The same things were measured in two ways. Each way mixes the same 10 hidden numbers, adds some noise and spreads widely along 6 directions of its own, which tell nothing about the thing.
In the rows, 128 means zero.
Some things both ways: the first way, then the second way.
[ 76 122 144 120 120 159 127 114 129 132 181  93 168  84  95  59  71 164
 147 149 166 147 127 122 116 131]
[176 125 157 113 194 147 113  80  99 170 150 177 122 133 154 121 117 134
 136  91 159 118 139 110 135 134]

[ 75 118 137 119 114 110 165 116 119 100 175 155 163 120 214 136  97 108
 155 142 179 143 142 129  99 149]
[123 102 149 107 175 122 142  67 164 162 162 135  70 122 157 171  86 101
 122  86  98  64 148 156 103 177]

[152 133 137 121 174 120 119 143 141 118 142 106 112 121  85 130 114 123
 152 134 163 111 141 127 101  86]
[110  84 130 164 128 172 133 115 120 124 133 110 132  89 102 175 146 125
 138 102 139 120 111  91 150 117]

[145 111 119 126 143 146 108 131 133 113 177 134 101  43  92  85  89 160
 165 113 168 141 149 127 130 146]
[132 150 176 153 201 102 131 143 129 207 155 186 148 152 122 119  78 139
 162 126 148 164 134 141 124  51]

[149 109 100 160 157 117 126 135 156 113 128 127 127 142 113 125 132 115
 146 120 160 117 120 141 112 100]
[ 89  93 131  55 149 172  83 174 109 165 127 171 152 162  91 103 103 141
 208 123 140 148 155 144 131  84]

[159 118 142 163 124 142 105 123 136 125 124 139 121 109 131 153  75 179
 184  95 150 152 102 173 134 118]
[127 155 141 157 156  99 114 131 114 164 161 164 164 117 104 137 135 132
 160 161 118 149 122 128 173  57]

[115 132 139 119 117 144 125 133 146 129 126 131 147 129 100 102 116 147
 127 148 122 134 143 166 121 117]
[137 162 124 125 104 122 110 153 138 117 135 123 163 137 117 112 159 120
 137 147 129 151 153 138 135 119]

[143 126 108 102 155 136 145 118 149 107 158  92  96 131  97 166 155 132
 108 107 155 158 159  89 152  57]
[ 83 160 101 100 106 109 147 176 106 132  88 118 134 181  98  72 113 148
 123 160  89 137 118 119 118 101]

[128 133 134 107 139 144 143 129 160  98 169 133 102 135 110 165 120 146
 156 110 147 159 144 109 144 112]
[ 84  71 133  87 111 193 106  99 155 149 137  83 132  78  87 187 101 110
 129 112  88  67 124 145 148 157]

[108 120 131 103  98 135 113  91 126 123 220 143  85  85  98  87 114 159
 126  95 204 202 123  87 101 113]
[129 178 127 160 126  90 150 144 158  94 100 139 152 111 145 107 141 118
 152 164 137 144 148  80 147  99]

[142 110 105 135 133 121 134 131 138 105 138 155 131 145  98 125 146 134
 142 125 170 155 119 154 150  99]
[140 121 135  91 128 145 103 121  75 135 134 143  76 171 139 144 119 147
 129 103 134  80 122 147 125 124]

[103 118 118  65 118 134 142 130 127 110 157 132  96  84 106 122 136 158
 117 185 157 129 136 109 162 122]
[154 180 109  77 132  89 122 174 144 148 113 167 186 155 109  60 121 137
 143 190 110 163 138 160 135 134]

[ 68 117 101 106  66 164 155  71 146 123 177 112 156 131 138  91 137 127
  97 132 134 185  99 126 128 131]
[ 63  67 179  80 158 135 122  94 186 160 152 133 133  97 137 155  91 101
 201 105 100 129 145 114 117 129]

[116 110 139 120 102 160 136 113 141 124 120 101 150 137 129  93 101 152
 142 154 129 115  99 175 123 135]
[118  77 125  75 173 132 103  96 158 162 154 171 110 119 146 109  67 104
 157 124 117 126 148 192 104 143]

[114 118 121  98 115 137 126  93 115 105 192 125 122 129 122 119 129 135
 138 114 192 188 102 110 118 124]
[111 100 152 148 150 147 138 109 142 151 130 126 115  85 136 174 115 135
 161 123 116 107 115  90 157 100]

[159 125 122 155 147 122 122 141 127 125 104 140 169 101  93 113 110 111
 162 105 152 126 148 192 107  88]
[156 160 106 148 109 125 147 225  78 112  98 159 133 201 100 100 179 174
 150 137 160 175 118 104 120  92]

[121 144 115 141 171 101 154 139 125 110  89 123 198 175 140 160 133  50
 156 188 125  99 132 182 119  81]
[151 181 132 111  95 116 132 202 111 125 109 132 173 185  95  94 174 148
 141 153 131 169 119 117 124 112]

[149 104 153 126 155 164 126 106 110  79 204  90  85 137 159 140  71 153
 192 117 172 156 154  97 175 124]
[ 95 161 100  67 114  73  86  91  73 118 114 118 118 161 122  98  80 111
  68 152 119  69 113 202 139 144]

[ 95 112 116  67 136 138 163 123 126 116 138  65 145 142  84  99 162 138
  83 202 163 110 122 116 154  70]
[ 97 100 168 106 213 103 125 103 167 194 155 168 109 140 167 119  82 104
 191 103 122 150 152 142 102 104]

[140 114 119 109 126 135 115 132 135 120 160 144 101  81  75  89 123 168
 130 125 172 149 136 137 131 117]
[106 121 145 124 130 109 115 145 187 137 145 135 155 109 132 127 116 100
 174 151 121 165 148 163 118 102]

[102 120 131  85 125 136 145 125 122 104 158 125 153 152 118 108 146 134
 112 153 160 152 145 133 132 122]
[124 135 115 126  97 149 106 157 123 116 111  84 131 131 122 154 184 125
 139 129 127 115 131 120 155 132]

[107 108  97  97  94 130 158 110 144 106 150 162 116 106 146 127 147 113
 132 138 152 142 115 137 130 139]
[145 147 106  97 126 102 182 169 163 137  77 135 101 161 146  68  76 158
  99 162  93 133 115 143  83 170]

[126 125 158  40 177 123 128 140  88  94 210  92  74 114  61 102 135 162
 115 191 217 144 186  63 167  67]
[136 152 100 100 106 109 133 123 112 108 104 120 119 126 139 104 110 166
  82 150 116 105 131 121 142 172]

[124 125 101 166 116 180 137  93 185 120 106  99 137 115 113 193  90 106
 192  82  89 135 113 113 152  98]
[138 119 162 121 187 127 157 115 151 191 128 164 148 133 113 100  45 127
 114 116 133 143 112 148  94 126]

[129  88  87 116 115 137 135 124 136 105 155 149 123  63 150  82 129 122
 135 117 161 122 142 140 109 176]
[146 111 109 132 149 119 148 135 109 140 110 133  54 181 158 108  94 131
  90 103 136 116 104 180  72 145]

[138 123 158  77 148 169 123 129 122 110 146  74 116 158  75  46 106 132
 147 237 109  82 125 174 145 143]
[156 152  97  50 114 131 113 153  88 137  82 159 151 155 124  27  54 196
  76 173 134 143 124 155 122 154]

Other things, the second way, with their names:
k677: [136 128 146  93 137  80 129 112 170 142 147 155 146 116 154  95  87 128
 133 162 105 162 128 164 108 148]
k800: [ 86  92 138  77 120 136  64 140 210 157 147  85 140  98 144 159 111  83
 172 141 113 130 168 221 127 137]
k675: [151 148 109 183 112  91 141 112 171  95 128  99 117 103 162 121 140  83
  89 151 125 141 123 169 107 140]
k94: [128  90 112 117 111 168  77  87  48 104 136 105 106 115 124 181 181 137
 117  89 156  79 103 113 180 148]
k641: [127 155  68 128 135  91 151 201 131 115  89 152 126 175 118  79 141 143
 133 155 139 159 145 146 116 140]
k784: [103 117 162 109 162  74  99 110 202 156 182 148 166 117 148 123 128  62
 193 142 111 182 156 189 107 114]
k918: [ 90 123 132 109 146 126 121 118 176 177 137 118 119 117 143  90  50 120
 124 155  80 138 154 176 101  98]
k219: [180 142 130 132 120 180  80 126  58  91 116 147 158 126  99 168 199 110
 158 106 199  87 117  89 192 109]
k649: [117  70  97 130 145 106  88 144 185 135 165 156 150  72 137 135 111 115
 168 159 147 187 157 216 136 135]
k131: [140 175  94 127 100 133 119 188 104 106  91 114 183 156  80 115 212 119
 151 156 133 138 118  98 170 119]
k864: [129 147 144 131 113 133  71 143 164  91 130 114 186 120 123 146 180  48
 181 123 188 144 167 160 139 104]
k592: [156 164 130 155 105 153 118 131 110 120 133 111 140 110 118 160 172 142
 122 138 124 101 135  92 174 110]
k66: [132 172 156 166 121  57 168 155 135 128 122 131 124 168 165  79 137 146
 127 156 114 201 105 109  88  86]
k815: [122 120 117 144  98 132 102 109 108 104 126  94 145  86 125 149 143 135
  99 135 143 123 112 129 162 137]
k862: [144 110 102 121 132 119 122 134 158 116 123 140 104 118 154 118 105 118
 125 142 135 131 138 181 110 151]
k419: [101  73 167 108 132 133 112  69 133 130 127 102  95  94 167 162  75 122
 110  93 148 100 105 139 114 151]
k389: [ 97  86 161 123 187 143 105  99 122 186 138 134 108 122 139 158  97 106
 168  98 137 113 109 140 138  85]
k36: [161 124 108 168 167 162 128 120  93 115 131 184 149 109 105 129 156 124
 157 113 175 131 138  79 165 100]
k624: [129 146 162 171 138  99 147 147 162 153 147 106 129 152 132 150 139 105
 121 110 134 154 128 155  93 114]
k642: [139 165 164 136 114 108 124 162  90 103 108 128 113 203 146 125 186 111
 167 110 161 141 107 103 109  78]
k127: [134 141  99 116 109 156  85 163 159 110 129 138 205  92  86 122 168 101
 181 170 137 149 165 135 177 110]
k732: [107 125 162 135 132 122 138 124 154 137 130 119 147 106 117 167 121 123
 150 121 130 119 126 105 142 123]
k610: [111 124  97 114 120 103 105 160 149 100 127 161 160 127 114  97 151  86
 195 175 124 168 135 160 136  91]
k160: [187 168  72 140  86 141 104 155  85  86  84 101 138 137 116 120 177 129
  71 152 161 100 104 155 161 155]
k124: [147 121  83  98 134 134 110 161 120 119 117 180 137 159 110  67  88 124
 127 144 159 152 149 197  97 131]
k403: [129 110 108  65  79 151 131 141 114  92  85 110 135 152 113  79  90 148
  72 122 140 128 116 151  83 201]
k894: [185 179 130 159 125 101 140 143 138  83  89 156 189 101 138  98 165 119
 141 168 177 165 117  79 160 124]
k805: [129 117 117 128  92 181 133  95 133 101 120  92 143  70  90 181 156 110
 119 132  94  59 111  84 175 157]
k688: [108 107 152 156 117 146 151 103 166 139 160  95 116  90 123 186 135 124
 129 112  87 109 134 103 127 135]
k404: [158 171 133 170 169 117 122 144 116 141 143 161 147 142 128 129 162 129
 147 115 174 147 166 108 148  99]
k532: [142 147  74  86  96 105 152 153 153 107  90 126 103 136 125 103  92 142
  87 177  85  85 121 177 116 189]
k56: [125 119 103  98  98 153 145 136 115 107  78  97 189 101  88 110 180 140
 126 147 108 138  84  55 170 180]
k848: [119 187 123 145 153 102 106 169 114 143 124 161 170 153  93 119 125 113
 159 154 159 127 153 147 161  56]
k204: [142 110 104 135 112 180 130 119 108 107 100 100  99 125 132 130 150 119
 110 110 129  99 110 107 128 142]
k505: [140 113  78  17  49 172  99 144  95  86  88 109 144 148 109  61 140 151
 107 165  87 119 105 141 124 195]
k11: [105  66 140 134 149 162 100  94  85 165 141  92  75 130 143 179 133 126
 121  78 135 101  89 146 132 118]
k325: [121 151 116  90 119 127 115 141 153 141 122 109 105 158 143 104 109 115
 124 142  95 107 158 174 104 134]
k331: [128 123  92 126  81 101 149 130 123  93 103  92 117 121 132 113 127 150
  66 151 109 131  92 144 115 185]
k776: [171 163  71 104  86 123 130 163 104  96  82  92 117 170 134  95 201 131
  94 151 108 118 103 133 133 186]
k517: [160 127 149 147 115 170 152  89 133 124 148 112 174  83  95 155 173 123
 112 114 104 120 110  60 150 164]
k123: [146 151  92 142  68 133 137 146 124  75 103  70 115 132 127 147 187 130
  78 125 126 102 129 122 131 186]
k646: [145 147 124 144 143  64 169 154 153 111 110 166 113 154 154 102 127 118
 150 151 134 158 113 133  99 126]
k315: [123 175 136 167 160  85 146 141 162 152 131 161 180  95 113 115  98 129
 145 176 126 153 144 116 160  78]
k849: [137 144  93  70  80 163  62 153 134 115 150 116 201 126  98  88 218 105
 178 173  89 168 164 135 164 128]
k629: [ 86  81 123 102 113 139 140 105 201 145 164 111 150  57  93 170  99 122
 139 148  55 108 143 142 141 175]
k399: [120  57 173 103 147 160 130  39 153 155 167 111  69 110 167 151  75  98
 106  72  97  96 113 154  70 168]
k543: [116  90 142 121 144 177 138  87 119 172 131 103 105  86 143 141  91 177
 103 111  93 106 117  80 145 140]
k410: [158 153 158 179 128 103 174 126 143 115 133 135 102 129 163 133 109 162
  92 111 151 141 139  98  94 135]
k314: [124 141 128 116 138 129 141 133 171 138 116 136 138 112 127 113  83 127
 129 145 116 119 155 132 121 133]
k418: [110 173 164 129 118 151  90 172 114 157  94  77 173 141 118 139 148 144
 140 127 162 131 138  99 168  75]
k691: [133 135 114  66  99 129 104 166 146 117 108 130 149 158 134  72 147 117
 163 162 110 163 135 153 111 136]
k883: [ 90 155 159 150 101 125 122 163 165 103 126 104 203 122  85 149 173  81
 179 130 148 157 147 100 137  87]
k606: [114 103 112  93  95 134 116 117 124 106  99  92 156 109 117 111 155 108
 128 148 106 137  81 121 142 157]
k69: [145 141 155 142 199 110 156 147 180 166 119 174 157 143 159  65 111 115
 176 124 154 206 159 102  92 104]
k906: [104 113 145 160 153  92 151 117 198 137 135 119 154  85 141 138 132  90
 159 140 114 167 123 122 125 125]
k306: [154 181 105 152 189 100 130 164  81 149 120 215 168 166  87  88 122 135
 154 146 177 146 141 126 161  68]
k332: [157 107 163 188 125 141 126  90 133 116 157 117 111  87 156 183 168 108
 141 112 138 131  99 105 138 104]
k997: [ 96 103 142 153 150 124 149 140 140 155  93  74  71 150 167 153 106 134
 104  83 149 121 112 135  95 137]
k171: [ 82  93 151 168 185 143 171  92 136 206 157 130 107  84 120 158  59 177
 114 110  82 121 126  81 142  99]
k226: [158 146 154 151 150 127 131 117  85 146 141 155 111 134 134 154 109 173
 111 109 160 106 126 105 145 107]
k218: [138 135  86 108 112 135  91 126 143  95 126 124 135 118 146 105 167  99
 147 150 124 129 164 148 143 144]
k385: [113 106 141 126 159 109  74 125 130 139 171 153 143 111 132 184 179 100
 207 117 156 136 148 148 174 103]
k181: [161 182 109 162 120 113 127 148 103 142 118 111  93 174 161  82 134 141
  84 152 114 142 123 159 107  86]
k201: [197 145  94  79  56 133  97 132  63  36  92 134 132 150 142  94 183 152
  89 138 176 121 110 123 135 200]
k738: [126 104  75 118  96 165 124 189  92 111  76 124 155 120  99  90 142 186
 126 157 144 169 105  99 155 130]
k973: [117 105 127  81 188 161 146 140 152 215 141 184 169 105  96  87  79 179
 176 154  71 158 148  88 152 120]
k573: [126 128 142 123  85 144 120 115  90 115 145 106 144 103 111 163 189 163
 140 142  87 121  98  58 179 120]
k609: [105  83 140 117 218 121 169 107 169 201 135 172  71 137 183  82  42 150
 154 110  96 157 147 123  76 120]
k714: [122 124  89 142  94 148 150 133 101  89  74  73  78 133 144 128 127 154
  62 112 138  90 113 106 120 170]
k593: [104 104 141 172 180 115 121  84 108 161 158 127  67 131 162 169 132 103
 146  96 123 107 116 134 133  81]
k806: [148 170 107 127 101 107 133 121 119  88 103 118 140 126 118 128 155 107
 106 153 124  91 116 119 153 152]
k893: [137  88 152 106 157 111 133  98 120 111 153 201 144 125 117 130  97 119
 157 101 172 143 126 131 109 148]
k591: [124 131 140  98 137 135 100 161 162 182 126 114 169 120 128 108 105 148
 137 150 124 166 145 161 134 127]
k742: [118 102 126 176 167 131 125 128 121 145 128 132 126 102 131 161 136 127
 146 110 168 140 119 118 156 101]
k393: [135 121 144 160 142 132 139 116 137 113 138 134  94 138 152 144 120 113
 124  87 163 122 154 129  94 130]
k994: [116 112 132 144 116 112 130  79 122 115 192 140 121  92 114 174 134 135
 117 122 101 108 140 125 144 144]
k463: [108 122  86  77  94  97 149 150 144 101  90 111 132 148 126  71 119 135
 105 158  92 149 112 147  98 191]
k286: [ 76  91 161 132 181 167 128 143 138 191 164 163 170 122  46 182 111 109
 203  95 126 121 140 112 150  70]
k829: [ 98 131 176 108 132 147 146 122 136 171 133 125 156 109 115 127 107 169
 158 141  77 136 123  52 152  93]
k683: [149 148  59 114 126  93 163 183 149 110 104 178 134 141 114  72 116 157
 129 182 110 152 148 150 121 163]
k586: [156 186 192 192 189 121 161  83  97 176 143 149  73 151 160 161  90 137
 108  93 136  69 127  80 131  55]
k907: [140 149 125 158 132  67 108 118  88  90 164 188 153 135 104 146 177  90
 172 150 155 140 105 143 161  77]
k632: [115 124 133  93  79 129 133  64 130 102 141  83 102  96 146 148 124 139
  80 133  65  73 121 106 133 187]
k940: [131 140  82  66  51 110  91 119 120  57 124  98 155 132 109 107 178  92
 104 161 103 112 121 174 132 195]
k855: [147 170 123 121 112  95 136 122 138 121 134 131 107 151 161  80 106 135
  95 156  99 137 143 156  94 127]
k782: [115 124 111 167  90 169 146 150 113 119  85  54  96 115 138 144 141 171
  78 118 125 114 113  84 136 133]
k279: [120 119 132 143  57 112 127 129 121  60 125  70 135 137 109 169 187  88
  98 107 145 123  91 145 106 166]
k775: [157 145 106 184  95 104 146 120  97  66  98  95 130 106 126 167 186 124
  77 127 166 106  81 102 158 165]

Some of these things the first way, each followed by its name:
[136 115 144 116 121 138 131 121 122 107 141 142 119 113 140 108  91 117
 185 162 144 110 123 168 122 144] : k775
[135 142 127 107 149 131 147 130 158 112 133 114 118 111 129 174 121 104
 148 123 123 119 151 124 109  99] : k286
[108 131 156 104  86 168 136 103 152 121 160 127 127 133 112 102  99 149
 145 122 121 160 125 156 113 135] : k314
[154 101 116 142 163 126  96 128 122 110 155 119 108 104 126 101 103 126
 163 118 183 117 134 120  96 138] : k738
[119  99 111  64 150  99 135 139  86  99 137 127 110 138 117 122 175 136
  99 212 208 110 130 111 156  98] : k385
[ 89 100  96 116  84 143 129  96 143 124 181 149 110  49 164  98 109 147
 126 113 164 155 116 106 103 172] : k906
[ 74 126 129 114  84 154 138  97 151 134 141 109 151 108 169 140 101 159
 119 129 128 154 104 126 107 142] : k973
[117 125 141 126 103 138 109 114 158 146 131 124 115  98 121  85  95 137
 142 142 133 107  99 159  55 145] : k36
[ 61 162 106 105  87 144 161 105 188 145  65 115 173 180 123 188 154  84
  98 198  48 115  91 154 119  90] : k517
[110 131 149  84 136 137 117 127 104 123 191 113 141  97  97  46 110 153
 111 164 167 157 159 146 107 132] : k855
[116 114 123 129 118 169 131 119 163 101 168 134 142 168 102  72 118 132
 149 141 114 150 127 158 138 167] : k418
[ 73 125 101 101 115 137 158 101 158 117 158 102 125 114 140 151 128 117
 123 166 141 131 108  85 134 113] : k56
[ 84 114 133  87 119 109 135 124 119 121 140 122 142 167 157  92 148 125
  88 199 166 111 117 139  81 134] : k218
[111 104 111  81 126 138 130 107 126  96 194 125  95 128 137  93 149 107
 109 134 169 147 161  84 105 148] : k714
[114 114 118 166 156  96 141 144 128 122 104 127 172 130 170 133  98 115
 159 180 163  87 113 170 115 105] : k784
[113 108  35 104 142  80 146 123 140 105 164 167 119 113  98  94 217  63
  80 176 188 138 115 111 117 106] : k642
[122 102 112 138 152 124 124 148 140 100 130 148 134 131 145 112 113 127
 159 171 147 100 136 145 131 161] : k591
[180 134 173  78 168 141 126 156 138 108 144  98  70 133  37 124 116 173
 154 155 153 110 157 143 155  66] : k848
[115 146 109 124 114 138 149 111 179 125 104 127 142 177 114 148 152  68
 123 158  77 120 122 160 107  96] : k883
[148 118 130 125 120 137 123 112 134 130 114 105 123 135  98 136 127 152
 134 117 162 141  92 157 123  75] : k610
[118 123 106 106 158 111 121 105  99 114 162 107 115  91 126 101 116  54
 152 194 172 103 136 104 103 106] : k893
[153 129 157  98 134 134 118 133 140 119 137 127  70 126 101 135 106 156
 160 165 144 112 117 148 127 107] : k315
[131 111 122 163 129 131 123 126 157 109 131 149 155 177 164 108 116 103
 155 114 125 126 125 178  80 162] : k782
[112 131 125  61 114 143 151 113 134 107 151 123 112 144  89 118 156 113
 117 187 129 137 127 134 151 107] : k732
[104 139 163 103  99 132 150 120 132 118 121 146 143 147 191 155 100 131
 146 165 112 128 125 183 110 145] : k629
[128  82  83 137 122 144 151 122 155  92 140 143 131 131 145 114 144 109
 143 112 149 122 140 126 140 148] : k997
[ 90 133 145  70 107 132 152 101 119 104 175 129 122 143 161 118 125 105
 134 188 144 138 117 135 111 143] : k806
[115 137 115 125 128 103 142 137 153 121 119 165 135 139 141 161 145 114
 123 143 136 135 133 153 108 106] : k688
[ 75 110 115 107  87 138 164 117 137 114 127 142 176 127 166 126 132 140
 120 147 143 140 118 153 132 143] : k776
[118 118 145  66  90 186 132 106 134 107 112 108 131 170  95 129 136 140
 138 154 102 136 120 148 158 137] : k160
[143  94 137  79 147 135 100 117  63 103  91  86 131 166 146 135 139 112
 129 189 168  90 135 128 136 118] : k649
[ 87 146 166 138 169 104 123 163 125 141 142 104 200 128 128  84  83 169
 118 179 169 121 147 169  77 109] : k849
[142 104 122 118 166 155 135 136 123  99 143  76 155 128  87 103 118 155
 144 131 165 129 142 135 159 107] : k11
[122 101 133 101 146 128 138 141 112  86 148 135 148 174 139 108 134 133
 141 170 172 126 139 148 146 144] : k800
[ 96 104  93 152  79 145 127  82 130 119 125 152 152 126 183 133 109 112
 153 140 132 153  84 154 135 155] : k677
[197 119 140 117 162  97 113 170 129 129 117 152  62  63  62 101 109 176
 163 185 180  82 106 198 138  83] : k907
[ 71 128 135 117  90 152 118  56 102 120 171 108 168 150 160  94  89  69
 167 163 150 157  72 133  77 151] : k894
[102 121 126  89 114 142 146 119 136 106 167 128 138 144 117 121 147 146
 106 122 158 171 152 117 135 114] : k325
[ 81 120  89  94 133 119 142  99 113 108 156 104 167 155 129 121 170  88
  91 168 173 155 119  98 123 100] : k691
[119 105  83 157 121 140 138 110 173 117 141 124 111 110 117 154 122 149
 151 111 154 145  87 109 152 104] : k606
[143 116 129 115 116 118 152 133 130 123 112 140 131 107  99 102 126 130
 152 169 159 104  96 197 129  91] : k646
[112 112  89 119 135  99 123 125 140 115 145 158 117 122 141  99 156  69
 113 156 160 111 151 116  74 131] : k393
[123 103 144 108  78 208 115  83 129 122 136  84 145 121 103  97  93 169
 148  90 123 163 116 144 141 141] : k742
[106 134  83 118 128 112 139 116 167 119 157 145 106 142 101 146 169 127
 100 156 148 160 100 117 137  91] : k829
